There are 4 hidden switches. A switch that is on adds its own fixed numbers to the row, and there is some noise. The rows also spread widely along 2 directions, which tell nothing about the answers.
In the rows, zero is written as 128.
Known rows, each followed by its switches (1 for on, 0 for off):
[ 97  72 161 132 178 174 115 150 132 138 132 124 125 101 102 129  95 148
 145 141 106  91 144 112 158 194 128 115 142 145 142 157] -> 1 1 0 0
[104  88 102 137 159 154 109 136 157 163 158 129 111 106 110 159  83 139
 128 118  83  74 146  92 154 197  91 135 152 194 109 136] -> 0 1 1 1
[ 83  62 173 133 161 195 104 134 118 121  98 114 109 116  96 114 105 136
 134 159 113  75 150 111 178 183 116  90 154 144 164 145] -> 1 1 0 1
[ 97  77 165 121 165 192 147 148 110 134 114 125 115 121  94 117  84 128
 142 149  95  91 155 120 149 152 139  99 135 128 150 149] -> 1 0 0 0
[109  81  90 112 153 172 156 130 119 147 120 126 113 144  90 125  79 134
 157 152 103  85 158 113 140 134 124 130 102 153 135 131] -> 0 0 0 1
[ 96  74 106 118 158 161 167 144 119 132 123 161 129 112 121 129  77 129
 150 130  87 103 161  98 147 153 146 122 126 138 137 111] -> 1 0 0 1
[ 98  67 151 131 164 152  96 138 136 139 138 150 103  75 100 154  90 133
 121 124  87  75 147  77 172 207 105 101 173 175 125 139] -> 1 1 1 1
[112 104  85 125 155 174 136 139 143 156 143 153 103 114 115 139  63 148
 148 108  80  96 153 111 115 167 121 152 117 164 125 147] -> 0 0 0 0
[ 88 103 106 144 183 147 138 155 153 137 167 158 142  96 130 142  93 167
 153 117  85 117 151  83 146 178 135 150 140 158 133 108] -> 1 1 0 0
[102 105  94 130 160 174 142 157 147 173 177 131 132 133 102 134  93 163
 167 136 108 108 144 123 134 169 105 157 122 181 131 125] -> 0 1 0 0

New rows, each followed by its switches (1 for on, 0 for off):
[ 98 114 140 142 153 178  98 160 148 166 154 119 101 117  93 143  90 149
 135 141 104  75 141 118 147 213 105 122 144 193 108 164] -> 0 1 1 0
[ 96  85 118 138 174 125 129 147 145 149 175 169 131  90 119 171  96 153
 144 115  67 102 144  71 158 193 106 140 150 182 107 104] -> 1 1 1 1
[ 97  75 155 122 158 160 133 125 109 140 126 144  93 101 101 152  79 119
 130 127  75  66 146  97 169 189 126 100 150 165 116 139] -> 1 0 1 1
[103 118 116 143 161 165 116 158 152 170 167 131 118 131 107 155  88 143
 145 130  92  91 148 101 145 196  98 141 136 210 101 136] -> 0 1 1 0
[ 88  82 180 135 159 195 101 135 121 144 123 120 112  87  99 118  84 139
 127 150 107  73 142 119 176 201 119 104 168 139 153 161] -> 1 1 0 0
[110  81 140 119 135 182 122 141 104 159 117 114  79 128  70 136  72 100
 123 151  90  61 161 121 146 185 122  94 136 176 108 157] -> 0 0 1 1
[115  96 105 135 145 172 137 142 138 168 134 149  96 110 113 135  66 137
 142 121  85  81 146 126 117 169 122 142 128 156 132 143] -> 0 0 0 0
[115 105 126 121 150 185 106 120 151 165 129 142  84 106 102 133  71 142
 140 108  73  72 143 112 121 186 111 130 137 167 129 156] -> 0 0 0 0
[ 94  91 154 106 137 213 127 152  93 152 101  90  87 146  66 105  86 110
 133 174 108  69 164 158 142 171 123  92 120 147 156 171] -> 0 0 0 0
[ 94  74 133 144 171 149 116 152 143 140 163 151 125  90 109 154  96 138
 137 123  86  92 148  72 166 188 108 136 154 172 116 124] -> 1 1 1 1
[120  87  74 117 149 146 130 127 147 145 146 154 101 110 112 143  66 136
 143 116  73  82 145  90 129 158 105 147 121 156 115 134] -> 0 0 0 1
[110  94 134 135 159 149 121 132 130 151 145 171  91  74 119 154  66 138
 129  96  39  81 142  87 140 206 132 116 166 170 112 147] -> 1 0 1 0
[ 91  80 186 118 148 195 118 128  99 132  95 133  88 101  88 119  81 128
 127 136  90  70 142 127 163 193 137  92 153 128 159 170] -> 1 0 0 0
[ 92  94 177 142 162 173  88 151 124 156 137 134 103  94  94 144  92 126
 129 133  88  72 140  97 171 235 122  97 172 166 121 155] -> 1 1 1 0
[111  81 132 115 142 186 132 132 116 145 104 117  80 119  89 118  72 108
 127 146 102  68 149 119 146 167 110 116 135 142 145 166] -> 0 0 0 1
[ 85  76 130 142 178 161 118 133 129 135 128 149 128  88 124 141  92 147
 140 128  95  93 147  81 169 170 123 126 153 156 144 128] -> 1 1 0 1
[112  91 135 130 170 139 141 156 133 147 150 172 103  96 116 164  75 128
 143 113  47  90 143  89 144 181 134 123 158 168 112 134] -> 1 0 1 0
[108 107 110 137 165 177 109 134 164 160 153 140 113  95 114 138  78 161
 133 105  85  88 135 111 138 189 110 155 149 179 144 132] -> 0 1 0 0
[ 88  74 145 134 173 169 115 127 136 136 123 141 121  87 117 134  86 141
 133 131  95  82 150  94 181 191 115 119 153 142 147 143] -> 1 1 0 1
[102  81 110 133 167 134 120 145 154 141 176 162 121  86 120 170  92 156
 130 109  63  94 125  56 168 199 116 146 165 181 113 111] -> 1 1 1 1
[ 86  79 144 137 162 189 116 159 121 154 147  99 119 157  78 125  92 122
 126 184 112  70 152 130 172 182 101 111 127 175 116 144] -> 0 1 1 1
[ 91  88 132 122 178 172 152 150 113 132 132 146 124 118 103 127  86 139
 150 133  90 102 155 112 142 157 141 126 129 135 144 135] -> 1 0 0 0
[ 95  86 123 129 180 159 159 149 126 147 138 165 127 124 114 129  78 141
 147 124  61 107 143  99 135 155 140 134 129 146 137 123] -> 1 0 0 0
[ 91  62 134 107 162 170 145 132 110 133 107 143 117 105 101 131  80 116
 142 144  91  94 154 110 168 148 133 111 133 124 146 137] -> 1 0 0 1
[ 79  95 182 126 183 187 117 175 115 147 142 114 123 132  89 134 111 127
 137 169 110  92 143 133 174 190 129 103 139 165 135 146] -> 1 1 1 0
[109  91 171 114 140 185 123 153 100 150 118  95  84 137  70 120  74 106
 124 161  93  62 158 149 148 191 122  90 130 167 128 170] -> 0 0 1 0
[ 91  86 100 157 180 140 140 153 149 144 173 172 131  96 121 162  91 141
 145 130  79 103 138  71 167 175 121 150 145 187 103 110] -> 1 1 1 1
[115 101  98 117 154 180 158 142 138 158 147 147 104 126 101 138  57 154
 144 123  80  91 151 115 125 149 127 140 115 164 134 139] -> 0 0 0 0
[ 89  94 140 126 180 173 123 158 133 142 138 137 125 101 108 125 100 155
 147 132  93 104 133 102 152 179 133 120 146 150 148 140] -> 1 1 0 0
[110  88 104 111 144 178 119 120 117 153 117 140  91 113 100 139  83 122
 135 122  94  76 145 113 133 170 108 128 137 159 134 142] -> 0 0 0 1
[101  86 126 144 162 151 102 125 148 142 156 160 107  67 119 174  86 141
 121  96  64  82 142  70 173 213 111 137 182 174 128 118] -> 1 1 1 1
[113  95 103 146 158 148 106 146 155 166 157 147 116 106 107 160  89 145
 133 122  84  78 147  81 153 193  98 141 137 200 103 132] -> 0 1 1 1
[ 86  64 168 118 178 190 118 138 124 128 111 112 127 125  94 110 110 133
 126 173 116  83 155 129 183 178 131  95 146 139 151 141] -> 1 1 0 1
[111  77 130 133 152 144 122 131 127 143 140 164  99  83 108 168  68 128
 124 112  46  69 143  76 157 186 122 127 157 172 107 132] -> 1 0 1 1
[107  86 104 129 167 126 137 128 141 151 151 179  95  79 116 159  61 134
 138  98  48  87 146  68 149 179 114 130 148 168 110 121] -> 1 0 1 1
[109 110 127 147 160 164  99 142 160 174 161 126  95  96 100 161  78 146
 131 111  77  63 131 108 138 222  98 136 164 201 113 162] -> 0 1 1 0
[ 78  64 167 115 181 187 127 152 106 131 122 104 133 128 109 110  96 133
 138 180 112  89 155 110 184 166 120 109 137 138 147 133] -> 1 1 0 1
[107  81 114 116 140 184 137 129 113 143 111 123  92 138  97 129  71 117
 136 144 101  78 154 114 144 156 115 116 116 143 130 152] -> 0 0 0 1
[ 99  84  86 112 150 177 136 133 126 150 123 133 104 132 101 133  77 128
 140 137  97  80 160 116 138 151 113 124 125 153 126 146] -> 0 0 0 1
[111  82 100 122 165 148 131 111 142 131 127 187 107  55 127 157  70 139
 132  92  49  81 143  61 150 168 120 137 167 151 136 136] -> 1 0 0 1
[110  90  93 124 148 140 139 143 130 168 149 154 108 127 101 155  78 125
 140 127  73  92 148 104 133 151 112 140 115 191  93 123] -> 0 0 1 1
[104  85 116 136 151 169  97 131 147 160 128 130 106 118 109 142  89 141
 130 121 107  74 147 111 149 187  93 131 150 177 134 136] -> 0 1 0 1
[104  89 158 113 128 212 106 125 115 146  96 112  74 119  71 110  80 125
 114 150 103  56 159 153 143 196 119  87 146 145 148 194] -> 0 0 0 0
[ 93  85 152 125 169 206 113 140 127 147 105 100 106 133  87 125  98 131
 131 158 132  77 167 128 164 177 104 110 135 156 137 155] -> 0 1 0 1
